The rows of a group lie close to one hidden flat surface of 9 dimensions, which may be shifted away from zero. Surfaces can cross.
Some rows, each with its group after it:
[-25.8 -32.3   8.7  -3.2 -21.5  31.6  -7.7  -5.0 -26.0 -23.9   5.1  -1.3
  -4.7 -23.8] -> Bevi
[-15.8 -14.3  -6.0  -1.3  28.1  16.0   9.6   1.4 -16.3   6.6   4.3 -24.9
  -3.5  -3.4] -> sev
[ -8.5  -6.9  -6.6 -37.2  12.3  17.5 -21.5  -4.7 -44.6 -12.9 -11.8  -0.9
   9.8  -1.8] -> Bevi
[  3.0  -4.5 -21.5   2.7 -24.5  -3.5   1.0  20.3 -11.5   1.0 -28.5  27.7
  -3.7  -4.8] -> sev
[-18.9   2.7  -6.7  -2.4 -13.7   2.3   1.0  11.9 -21.1  14.9 -23.7   4.4
  -4.8  22.7] -> funet
[-19.7  22.7  -2.1 -32.5  26.1 -17.4 -27.3 -11.0  -6.2  17.0 -28.9 -11.6
 -11.5 -17.9] -> Pib
[-50.2 -17.3 -14.1 -16.7 -10.3  33.0 -27.4  10.1  27.0 -23.9  -6.4  16.3
   6.0   4.1] -> zama
[-35.4  -4.5 -10.8  -6.4 -10.5  12.5   6.8  22.5   6.1   9.1  -9.1  -4.4
  -6.0   0.1] -> Niner
[-13.1  14.2 -12.8  20.3  -1.9  -0.6  -4.7   2.2  22.9 -10.5 -14.5  14.7
  -5.2  15.3] -> zama
[ -1.5 -18.6   7.3 -20.7 -19.1   6.8 -26.3  -6.6 -19.4 -26.9   4.8  10.0
   2.2  10.5] -> Niner
[ -6.6  -9.0 -30.5 -30.1  20.6   3.3  -9.5  23.4 -11.7  -4.3   8.0  -1.8
   6.5  27.8] -> gek
[ -0.6 -11.9   7.7 -20.4   7.3   3.0 -10.4   4.5  -9.4  -9.7 -14.1  -7.9
   0.9  16.9] -> funet
[ -8.0  13.3 -11.1 -29.9  -9.3   8.5  -0.8 -12.2  -2.0  -7.9  10.3  -9.7
  13.1 -13.6] -> Bevi
[-23.3  -6.0   6.6   4.6  13.7  22.4  -3.9   6.7  14.0  -1.2   2.2   1.5
   7.3  19.4] -> zama
[-17.7  -9.2  -5.7   1.5  -6.1  15.4 -16.4  31.9   3.2 -12.8  22.0  39.6
   3.1 -14.0] -> Niner
[-20.7 -16.9   7.9  16.9 -23.9  14.0  -2.1   4.6  39.8 -10.5  13.5  10.6
   2.1  11.0] -> zama
[ -5.7 -32.7  -9.5  -4.3   7.2   9.4  20.7  19.4  -5.2   1.8   7.6 -30.9
  -7.6  13.2] -> funet
[  8.9   9.5 -18.6  -6.9  27.1  -4.4   1.5  -1.6   0.7  -5.3   0.5 -10.3
   3.4   6.4] -> Lipi
[-11.6  11.3  -6.8  -3.5 -12.4  -3.9  -8.0  -7.0   6.0 -13.6 -18.6   3.9
 -11.5 -29.6] -> zama
[ -3.8   4.7 -19.6 -18.3  12.7  -1.8 -20.4   2.7  21.9 -15.3  -0.6   9.7
   5.6   1.0] -> Bevi
[ 15.1  10.4  24.9 -20.9  -5.3 -17.7  -7.3   2.7   9.2   5.9  18.6   5.0
   7.5   4.0] -> Niner
[ -1.5   1.7  -3.5  28.8   7.4  12.1  -9.4 -24.5 -12.0 -17.2  -7.6   7.5
  -3.5 -10.1] -> Pib
[  2.3  14.4 -26.9 -26.5  19.1   1.4 -17.4  -5.6   6.8 -16.6   7.6   7.1
  13.6   2.4] -> Bevi
[-19.1   4.7 -31.2   7.4  25.2  13.2  -0.8  14.8   5.2   9.0  19.5  10.0
   7.4   1.3] -> funet
[-22.1   1.0   8.7  -8.8  19.9   3.3 -26.1 -11.7   2.9  -4.3  -7.5  -2.5
  -9.6 -26.5] -> Pib
[-33.1  -2.5  13.9 -29.2  17.9  16.5  -6.6   6.6  16.1  11.7  11.8 -15.8
   7.5 -13.0] -> gek
[ -7.6  16.0  12.9  22.5   1.8  -6.6   3.0   5.1   7.3   0.1 -16.8   4.4
 -15.8   2.1] -> zama
[ -0.3   0.2 -23.1  -0.4  22.1   2.6   1.1   4.8  10.8  -1.9  26.4  -2.2
   6.9  -1.7] -> Lipi
[  3.6 -22.8  19.7  -9.5  -2.9   4.9  -2.3  -3.3  10.7 -10.3  10.3 -11.9
  -0.7 -13.2] -> funet
[ 12.2 -14.2 -28.7 -19.9 -26.5  -2.3   4.0  11.3 -24.4  -6.9  15.2   7.3
   4.2  -4.7] -> Niner
[  1.0  -7.3  -3.4 -11.8  19.0 -10.1 -12.6  30.6  -5.2  13.8 -19.3  15.0
  -6.0   2.1] -> gek
[-30.0   8.1   2.1 -20.0   2.9  11.1 -29.2  -5.7  -2.4 -15.8 -24.5   6.0
   3.0  19.7] -> Niner
[ 26.5  -2.8   1.4   1.9   0.0 -20.9  -3.9  13.1   1.1  -4.8  26.2   7.3
  -1.7  27.2] -> sev
[ -7.3   9.1 -20.5   2.0  16.1 -16.9 -29.8  -3.3  24.3 -16.3  -0.3  12.6
 -12.3  -3.8] -> Pib
[ -8.2  -4.8  15.7 -20.0   4.6   7.6 -15.5   1.6 -19.3  -2.5 -17.0   0.4
   2.8   9.5] -> funet
[-14.2 -23.7   2.9  21.4  18.0  17.6   2.8   9.3  -1.1 -18.6   4.4  -9.2
 -13.4   0.3] -> Lipi
[ -3.8  -6.7 -10.9  -1.1   0.3   7.3   7.4   9.0 -16.4  -7.4   2.0  -8.8
  -3.0  18.8] -> Bevi
[  5.9 -39.2   9.6  15.3   2.9  14.4   7.4  -7.5 -34.0 -12.7  15.9 -18.3
 -12.4 -14.0] -> Pib
[-10.7 -21.0   0.0 -22.5  -9.2   2.1 -10.3  12.1   9.7 -25.5  -4.5  -9.8
  -9.7  -1.9] -> Lipi
[-15.1 -30.1  -4.5   3.2 -10.8  28.8 -17.6 -19.6   1.4 -26.1  21.1  13.5
   3.9 -52.7] -> funet
[ -5.7 -21.0  18.0  -7.4 -12.6  -6.4  -1.0  23.2  12.9   8.3  11.3   1.0
  -7.0  -4.4] -> gek
[ 27.8 -19.8 -13.3  -7.3 -28.5 -19.1 -21.0  -0.6  -2.7 -24.9  -2.6  23.3
  -4.6   5.0] -> Bevi
[ 17.9   6.0   9.0 -12.2  35.0  -2.6 -17.5  -9.9   2.9 -27.8   0.8  -2.7
   3.8 -11.1] -> Lipi
[ -9.5   1.4   0.3  18.6  29.8 -15.7 -34.6 -10.0   3.1  -9.2  -1.6  10.6
 -25.3 -26.0] -> Pib
[-19.5  20.7   0.5  -7.3  18.9   9.8   1.8  -4.6  23.1  18.7  -9.5  -6.7
  15.7  20.7] -> zama
[-11.7   5.3 -31.6 -27.0  10.6   7.0  -1.5  13.9 -35.1  19.0   0.2   1.6
  10.1  13.0] -> funet
[ -6.5 -17.6   7.1 -15.5  23.1  12.1  -7.8   8.6 -22.8  -1.3  14.1  -8.9
   2.2  -0.2] -> sev
[ -5.1   6.9 -11.0  16.7 -11.2  -1.8   8.3  -3.5  30.5  -1.5  12.0   4.1
  -2.1 -12.2] -> Niner
[  5.7   2.8   7.8   6.6   3.6  -6.6 -22.0 -13.8  -3.9 -14.4   1.5  12.4
  -5.5  -7.6] -> Pib
[  1.0  -7.8 -17.6  49.7  -5.9   2.0   3.1   1.2  -1.3 -32.2  -6.0  15.3
 -21.5  -2.8] -> zama
[-19.8   0.8 -14.7   5.0  -8.9   9.6   8.8  -2.4 -19.2  17.1  -8.0  -6.7
  -3.2  -0.1] -> Lipi
[ 15.9  10.6  37.2  13.7   6.1  -7.9  -7.7 -17.8  28.0   3.6  24.2  11.4
   6.4 -27.2] -> funet
[  3.8   3.3  10.7 -21.1   0.2   1.4  -9.4  -9.9 -16.9  -4.1  -4.3  -5.2
   7.0   3.9] -> Pib
[ 11.9   4.2  23.3  12.6  17.5  -4.2  -4.0  -8.1  -2.9 -14.5  -9.4  -4.4
  -8.0  -2.2] -> Lipi
[-24.7  10.2 -15.7  -6.0  17.5  14.6  -9.8  -4.7 -20.7   4.2 -28.8   1.4
   0.0   4.0] -> sev
[-3.4 -0.4 19.9  1.3 15.3  1.1 -9.6 -3.5  4.8 -0.2 18.5 -3.4 -0.5 -1.3] -> sev
[-18.6  -2.1  17.3 -14.3  -5.8   5.6  -3.3   5.8  -5.5  13.9 -10.6  -5.0
  -1.9  -0.3] -> funet
[ 30.2  -7.8  36.0  -3.7  12.3  -3.2 -10.0 -14.5 -21.8  -6.1  32.1   2.0
   7.1 -24.0] -> Lipi
[  9.3   9.5  15.9 -30.3  11.1  -6.9  -9.3  -7.7 -25.6  13.4   2.7  -8.8
   7.6  -2.4] -> sev
[  5.7  -6.7 -49.5  -3.3 -16.9  -9.0  20.0   3.5   9.6   2.7   2.6 -15.3
  -3.6   6.9] -> gek
[-27.6  -1.7  10.8  18.7  32.6   6.3 -13.9  28.0  21.5  13.0 -26.7  20.1
 -13.1 -10.0] -> gek
[-24.9 -14.3  22.5  -6.5   1.9   1.8  15.2  23.0   7.0  32.1  -9.7 -22.6
 -11.8  -6.4] -> gek
[ 17.7  26.1  23.5   7.4  12.0 -10.2 -16.5  -3.0  16.6 -10.3   7.8  23.1
  12.3  32.4] -> Pib
[ 12.2   8.9 -11.0   3.2  33.4  -7.2   2.0   0.4   6.9 -16.6 -10.9 -12.4
  -5.3  12.6] -> Lipi
[-18.8   9.0 -30.1  -6.6   6.6   8.4   6.5  -8.6  29.2  -2.4  -7.2 -12.9
   2.3 -16.9] -> zama
[-30.1  10.8  14.8 -28.0 -12.6  10.1 -19.1  10.3  37.8 -12.6  -8.9  11.3
  12.6  21.9] -> Pib
[ -3.3  -9.4 -16.6   6.2  27.2  14.1 -12.1  15.2 -15.1 -13.0  -1.8  17.7
   2.5   5.1] -> sev
[-21.9   6.1   7.1 -15.3   6.1  16.1   4.3  -9.8 -16.9  29.0   1.0  -9.7
   7.6 -33.2] -> funet
[ 19.8  28.3   9.7  18.1 -34.8 -28.2  12.2 -19.0   9.3  14.2 -11.6   3.3
  -4.2   8.2] -> Niner
[-18.0  -8.7 -35.7   2.6  -0.5   7.3   8.5   8.1  19.3  -3.2   4.7  -7.7
  -3.6   5.4] -> gek
[  5.4   1.0  17.9  -4.0 -25.1 -21.1   9.4  10.6  17.7  20.7   5.9  -3.8
  -4.6   5.0] -> gek
[ -2.8  16.9 -30.6  18.3   5.0   6.2  11.1 -31.2  -3.0   6.6 -15.3  -4.1
   2.0 -24.5] -> gek
[-19.6  -7.2 -24.2   6.3  -1.5  19.0  -6.0  -9.3 -15.0 -16.1 -15.6  -0.9
  -2.4   4.5] -> Niner
[ 12.9  -6.2   7.9  12.0   5.4 -19.4  -1.5  13.9  25.8  15.3  -2.2  15.0
  -9.6 -28.8] -> gek
[ 21.8  -4.9 -17.7  -9.8 -24.8 -21.4  12.2  24.1  -4.5  10.8  -9.0  10.8
  -2.9   8.9] -> sev
[-31.3  12.4 -31.0  -6.0  21.0  13.7  21.5  -3.2  25.6  15.8 -18.5 -31.2
   1.4  -0.1] -> zama
[  1.5   6.0  -2.6  11.8  -2.2   5.9  18.3  -8.9 -23.2  15.4  -3.8  -7.2
   0.0 -17.1] -> Niner
[ -8.1  14.3   3.0 -32.8  33.3   7.4  -9.3  -4.1 -34.2  17.9 -17.1 -12.0
   9.9  -2.1] -> sev
[ 19.0  -9.3   2.7 -16.2  16.5  -5.9 -10.0   9.9   3.2 -14.7  31.6   1.8
   8.3   8.2] -> Bevi
[  6.2   4.1   1.2 -18.3 -11.7 -13.5 -12.6  10.5  -4.8   2.5  -6.3  14.2
   1.8  10.3] -> sev
[ 12.7   1.8  -5.5  -6.2 -14.2 -21.4 -14.1 -10.9  -3.1  -7.2  -2.5   2.1
  -8.6  -2.3] -> Pib
[  2.3  21.8  30.0  38.7   4.9 -10.0   9.4   5.0  14.2   6.7   3.5   6.5
  -6.3  26.2] -> Bevi
[-10.3  -9.5  52.7  -4.7 -24.4   2.9 -17.6  12.3 -10.1   1.2   8.4  19.7
  -3.1  -5.9] -> Niner
[ -6.3   6.9 -14.8  20.0 -13.0   2.4   8.9 -10.2 -21.2  14.8  -3.4   4.6
  -1.9  -0.1] -> Lipi
[ 20.8  -1.3  -8.9 -18.1   2.5  -2.4   1.8 -16.1 -43.4   1.2  -9.8 -12.1
   4.7  -3.1] -> Bevi
[-26.3  -3.4  -1.8 -21.0   7.2   2.1   0.2  19.7  22.9  -3.4  -2.9 -16.9
  -8.3 -11.1] -> zama
[ 20.3 -11.4  30.8  -9.9  -3.7 -10.0 -10.3   0.0 -10.5  -2.0   9.6   5.6
   0.0  -4.9] -> Bevi
[ -4.9 -11.6   5.6   5.9  -4.0  -2.6  11.2  12.2  -7.4  -2.8 -14.2 -16.9
 -15.9  16.1] -> Lipi

New rows. What belongs after each?
[  0.6 -25.5  28.2 -10.0  30.6  12.4  -4.2   8.1  -0.6 -13.6  -0.7 -20.3
  -1.5  12.8] -> funet
[-15.8 -20.9   5.4 -40.4  10.7  10.2 -21.2  26.2 -12.3  -1.8   7.7   2.8
   4.4   3.5] -> gek
[-12.3 -15.3  18.4   7.6 -17.2   3.3  -6.1   8.1  -4.4 -17.5  -3.1   3.0
 -18.8 -24.7] -> zama
[ 1.3  0.6  1.1 -4.4 -2.9  0.0 -4.3 -5.4 18.3 -8.6 11.3  3.6  6.0 -7.7] -> zama
[ 17.0 -21.4  12.3 -17.2   6.3 -10.4   2.1  14.4  -0.5   0.6  17.8 -13.1
  -2.6   5.0] -> Bevi
[  0.7 -25.4  22.1 -13.3   4.0   4.7  -8.1  10.4  16.6 -12.9  19.2  -6.9
   0.7  -2.1] -> funet
[  6.8 -29.1  10.8 -13.2  -5.9 -15.4   5.0  37.4  14.6  11.7  17.5  -2.6
 -10.1   2.9] -> gek
[-26.6  -1.9  -6.3  13.0   7.7  27.3  -8.5 -13.4   7.1 -14.1  15.9   3.4
   6.9  -2.1] -> gek
[-11.0  24.3 -23.6 -14.0  17.8  -5.5   1.2   6.9   9.4  14.2  -8.6  -5.7
   7.7  26.5] -> gek
[ 20.5  -3.4  15.1  11.5  -4.0 -15.4   4.3   1.3 -15.2   0.3   3.4  -4.3
  -7.9  23.3] -> Pib
[ 26.7   4.8  27.8  15.6  12.9 -16.8   2.4   2.3  -6.5  -5.6   2.6  -1.1
  -7.5  16.0] -> Lipi
[ -1.4   7.2   3.0  20.7  -6.5 -12.4 -20.2 -17.8  11.1 -12.3  -6.9  14.1
 -13.3 -12.0] -> Pib
[-13.4 -31.1  -7.8  18.0   5.6   6.0  25.5  25.6  27.9 -10.3  21.3 -28.2
 -21.6  -7.8] -> zama
[ 11.1  -6.5 -41.1  -9.6   6.7  -7.6   3.2  12.4  -7.8  -0.8   3.0  -1.1
   1.6  16.7] -> gek
[ -3.2  17.2  19.2  -5.6   5.5 -14.4   6.2   9.2  11.2  11.1  -6.9  -9.4
  -8.3   0.3] -> zama
[-11.3   8.4 -19.3  18.4   0.1  16.7  17.2 -23.6  14.6  12.8  -9.9  -9.3
  13.4  11.9] -> zama
[  0.4  -1.2  21.1  13.0  -3.7  -0.7  11.4   9.2 -28.5  28.3   5.8   0.5
  -2.1   9.6] -> funet
[  1.4   6.5 -31.0  -6.6  -4.6 -13.3   0.8  37.3  23.5   4.8 -17.6  21.9
  -0.6  13.8] -> sev
[  6.6  -0.5 -21.2   0.4  12.4  -7.1  27.2  17.9   6.9  21.9  -6.4 -15.3
  -2.5  -4.3] -> sev
[ -6.7   6.7  -6.5  11.2  24.2  13.0   3.2   0.9 -12.2  21.1  31.6   9.1
  10.3 -20.9] -> funet
[ 13.0  -8.0  14.7 -14.6  37.6  -1.6   0.5  -1.9  22.7 -13.9  -9.0 -28.5
   0.4  18.0] -> funet
[ 10.1 -23.4  -5.7   3.8  -5.8  -5.4  -7.0   3.4   4.8 -21.1  22.3  -0.5
  -9.2   1.4] -> Pib
[ 10.2  16.0  20.0  -5.2  -4.1  -7.1  -4.8 -19.3  -6.5  10.4   8.6   3.4
   9.3  -9.1] -> gek
[ 27.9 -13.5  -1.8 -25.7  13.9  -5.1  -3.3 -18.9  -7.0 -25.7 -22.7 -26.1
   3.3  13.5] -> funet
[-20.6  -5.5 -16.4   1.4  -3.7   3.8 -13.6 -12.4 -13.7 -15.0   3.2 -12.0
  -9.2  30.5] -> sev
[-5.8 -0.8 26.4 23.5 13.7  2.3 -0.5 18.2  2.0 13.2 16.0 13.1 -1.6 14.2] -> funet
[ -7.5 -21.8  22.0 -27.4   9.1  11.7 -19.7  -8.3  17.0 -26.4 -10.4 -11.4
   1.6 -10.0] -> funet
[-11.7  -9.7   0.1  -4.9   8.1  -0.5  -4.8  -0.1 -12.4   0.0  -8.2 -15.6
 -13.3  -1.7] -> Pib
[ -1.7   3.9 -15.8 -12.9  15.6 -17.7  -8.3  32.2  17.7 -21.8   3.0   1.3
 -16.0   3.0] -> zama
[-30.4 -11.9  -3.9 -16.5 -13.8  19.2   2.3  -6.7 -11.5  13.7   1.3 -13.0
   0.8 -29.8] -> Lipi
[ -1.5 -17.9 -43.7  -1.3   5.4  11.3  10.0  -2.7 -16.6  -2.2   0.0 -13.1
  -0.4  -7.8] -> gek
[  0.7 -17.3  44.5   9.6  18.2   5.6  14.1  -3.4  -2.6  -5.9  -8.6 -35.1
 -17.8 -19.4] -> Lipi
[-24.0   0.6 -28.8   6.9  11.2  14.9   5.1  -8.9   3.5 -10.1 -23.8 -16.0
  -8.0 -11.7] -> Lipi
[ 23.5  14.0   8.6  -4.0  -0.3  -4.7  -5.0 -23.1 -30.6  11.8   5.6   9.8
  11.9 -17.3] -> funet
[-15.9  -0.4  37.2   1.4   1.2  -6.4 -14.2  19.7  -1.6   4.9 -13.2   3.2
 -13.2  31.9] -> Pib
[-15.0   0.6   1.6 -27.0 -11.0   6.4  -9.8  -4.6 -16.1   7.8 -16.3  -1.1
   4.6  -8.0] -> funet
[ -6.4  -8.8   8.5  31.0 -21.1   1.0  10.2   4.9  47.2  -2.7  15.4   5.5
  -2.6  15.6] -> zama
[ -0.8 -14.0 -20.6 -16.3   0.3   4.0 -13.4  -1.7   2.3 -36.8  -9.3  -3.7
  -5.7  -6.4] -> Lipi
[ 13.0  -0.1   3.2  -3.6  -4.0  -4.7  -3.1  18.1 -17.6   8.0 -18.1  24.7
   2.5  -9.6] -> sev
[ -1.4  12.7   3.1   2.1   3.6 -37.7  -7.2  18.7   6.5  14.1 -16.8  -6.0
 -24.8  35.2] -> Pib
[ 16.0  -6.4   3.6  26.3   3.7  -4.9  17.3 -12.5  16.5   7.2  25.3  -7.2
  -1.9 -24.4] -> gek
[-17.5   4.7 -15.5   4.9  -4.8  14.8   0.4  -1.2 -14.4  21.7  23.5  16.3
   7.9 -28.1] -> funet
[-12.1  -6.0  -1.2 -11.9 -28.7   3.3   6.0  -0.6   8.9  -5.3 -11.0 -10.1
  -1.0  12.3] -> Pib
[ 12.4 -16.6  -9.3  22.2  15.9   5.4  12.5  -6.2 -13.7 -22.8  -4.4 -18.4
 -14.1  -1.7] -> Lipi
[ -3.6  21.0  13.0   1.5  19.0  -0.4 -17.3  -2.2 -23.4  10.8 -17.8  17.4
   6.0  14.5] -> gek
[-11.6  -9.4 -13.3 -11.8  23.2   8.1  18.0   4.7  11.5   7.7  -9.3 -35.4
  -2.5   7.0] -> funet
[  6.2  15.7  20.0   6.8   5.5 -17.4  -4.1  -9.0  40.2 -18.9 -22.1  -9.1
 -12.0  -8.1] -> Lipi
[ 14.5  -7.7 -12.2 -13.5  -3.9 -19.6 -17.0  -4.4 -30.2  -7.5  -4.5  -2.0
 -12.2   4.3] -> Pib
[-21.3  11.7   4.1  24.3  -2.6  -4.1  -0.4  -3.6  -7.0   8.1 -37.3  -2.8
 -19.9  19.0] -> Pib
[-21.9  10.1  -3.2  -5.1   8.5   1.3 -18.6  22.3 -13.3 -13.2 -29.0  14.1
 -10.3  25.0] -> zama
[-31.9 -12.2   2.2  -8.1   9.5  22.0  -4.6   4.8  14.5   3.3   7.4  -5.6
   1.3 -23.3] -> funet
[  1.9  -3.9   7.2  -9.5  -3.8   0.2 -13.3  -2.2 -28.3  -1.5  -3.1   5.9
   0.3   5.6] -> sev
[-10.0  -9.8  -6.7 -16.0  23.3  20.2  -9.0  -3.3  -5.4   0.9  27.8   0.6
  13.1 -29.9] -> funet
[ 12.7   2.6  25.4 -34.2  16.8   0.1 -13.6  17.8 -32.4  17.3 -10.8  17.6
  14.1 -20.2] -> sev
[ 21.9 -15.6 -12.1  -8.5 -28.4 -19.4  15.2   9.7  -7.4   3.8   7.6 -10.2
  -4.3  20.9] -> funet
[-17.2 -11.7 -18.9 -44.8  33.4  12.9  -5.2  23.2  -0.4   6.4  20.3 -16.1
  12.2   3.5] -> funet
[  5.0  -2.5  -3.2  -4.6 -28.0  -3.8   2.0  -2.6  16.9  -3.6  23.4  11.0
   3.5 -31.1] -> Niner
[-15.1  -7.8 -17.7 -24.4  20.8  29.4 -21.0  -6.1  22.7 -35.5  18.6   6.8
  21.7  -4.4] -> Pib
[ -8.1   2.4   5.5   8.5  -6.8   2.4  14.5  10.4   2.5  14.9   8.0   0.8
  -2.3 -15.0] -> Niner
[-12.5  14.2 -20.8   1.1 -30.8  -0.3   8.5 -18.0  12.2   5.7 -26.8  -3.1
   0.3  -2.4] -> zama
[-11.7  29.9   6.3  29.7  21.0  -0.9 -10.9   1.1  16.9  -6.1 -18.2  21.1
  -3.9  18.5] -> zama
[ -6.1   4.8 -17.9   7.1 -12.2  -1.6  24.9 -11.1  24.7   9.8  -4.5 -22.4
  -2.5  -7.8] -> zama
[-9.8  9.5  9.2 -7.2 17.6  1.8 -1.3  6.6  2.6  3.8 -9.5 -9.7  2.9 27.9] -> Pib
[ -6.9  -1.1 -12.3 -10.0   4.3   7.7   5.9 -14.2 -10.5   2.0 -27.4 -20.7
  -0.3  -1.9] -> funet
[-17.7 -23.6   1.3  16.8  -2.1  12.4  -7.5  14.3  19.4 -20.3   6.0   7.2
 -10.9   3.8] -> Bevi
[ 20.1 -11.5  33.4  19.5  20.3 -20.5   4.9  31.7  18.1   5.3  18.6   0.0
 -10.5  38.2] -> Bevi
[ 12.6  11.7   6.1 -20.3   9.7 -11.2 -12.9  -0.3   8.7   7.4  13.2   8.5
  10.4  -6.2] -> gek
[ -0.4  11.3 -22.1   6.6  -7.0   0.7  17.9 -14.7 -29.9  19.7 -30.2 -13.7
  -2.5   5.4] -> funet
[ 32.0  -4.5  24.4  19.7   3.4 -23.1  39.8   1.2  -8.0  28.9   7.5 -35.2
 -11.7   9.1] -> Bevi
[ -0.4  -1.0   1.4 -16.3  -1.4  -1.0 -11.4  14.8 -17.2   9.2  17.0  15.1
   7.8   7.1] -> funet
[ 10.5  -2.8 -30.1 -21.8  -3.1 -12.9   3.3  11.2  10.2  -1.6  19.8  -6.2
   3.7  11.9] -> Lipi
[  5.8   2.0 -15.8 -14.0 -17.0  -7.1 -11.1  -2.3  -0.1 -14.7   3.5   9.4
   4.1  10.8] -> Niner
[ 10.1  -1.8  18.9  20.9 -18.4 -12.4  -4.7   3.6   0.5 -10.6   0.0  12.8
  -8.9  27.8] -> Pib
[  1.8  -1.6 -14.4  -9.1  29.1   7.2 -25.0   3.6 -11.9 -10.9   2.0  22.5
   7.6  -6.3] -> gek
[  6.5  -1.4 -27.2  -7.4  25.1  -5.3  -3.3   9.1   5.6   5.0  -0.4   2.6
   2.6  -7.2] -> gek
[  6.1  10.8  -2.2  -1.6   1.0   5.0  -8.6 -32.2   7.3  -2.4   6.4   7.7
  10.8 -39.9] -> funet
[ 19.4  -1.2  14.3   6.2  -5.0  -7.2  -0.3 -13.2   5.9  -2.3   9.2   1.7
   2.9 -10.1] -> funet
[-11.2  11.1  25.3  -7.5  22.8   1.8 -19.5  11.0  -2.5  -8.8  -5.4  10.2
  -4.4  -5.9] -> zama
[  4.8 -23.4  26.7   3.1  10.5   0.9  -9.1  17.4   0.5 -10.6  18.6   4.9
  -4.7   8.3] -> Bevi
[  0.9 -14.5  -3.3   5.5  20.1  12.0  -2.8   2.2  -7.1 -10.2   6.4  -2.5
   1.5   6.2] -> funet
[  3.0 -23.1 -24.1   5.7   7.8  10.2  15.7   6.0   5.4   1.1  39.9  -9.3
   3.6 -17.1] -> funet
[ 15.7   3.4  -6.7 -27.3  -4.3  -5.6   0.9  -7.1 -12.8  -4.4  15.7  -9.0
  10.5  -3.1] -> Bevi
[ 34.6 -31.3  12.1  15.3  10.5 -20.5   6.8  -5.5  -9.2  12.5 -16.9 -13.3
 -16.5 -14.1] -> Bevi
[ -9.6  -1.9 -10.3  25.7   5.0  21.0  15.1 -17.7  28.1   6.2   8.7  -6.0
  13.9  11.9] -> zama
[  9.6  -5.9 -20.6 -36.5   6.0  -6.0   8.5  -3.9  -0.3   2.8  -2.3 -27.4
   7.3   0.2] -> funet
[ 12.8 -11.6  17.9 -36.4  -0.4   2.0 -14.2   4.5 -12.8 -15.6  35.7  -0.5
  13.6  -6.2] -> Bevi
[ -1.0 -20.5  26.9  -8.8  -5.5 -25.2   1.4  32.2  43.2  16.2  -4.4 -11.9
 -17.1  14.1] -> Bevi
[  8.3   2.1   3.8  44.8 -32.1  -7.3   1.6  10.0  -3.0  -6.9   5.5  36.1
  -9.5   9.9] -> Niner
[-13.0  -2.4  -3.1   8.3 -28.0   3.4   3.9  11.4   7.2 -15.1   7.8   3.7
  -6.0  20.4] -> Bevi
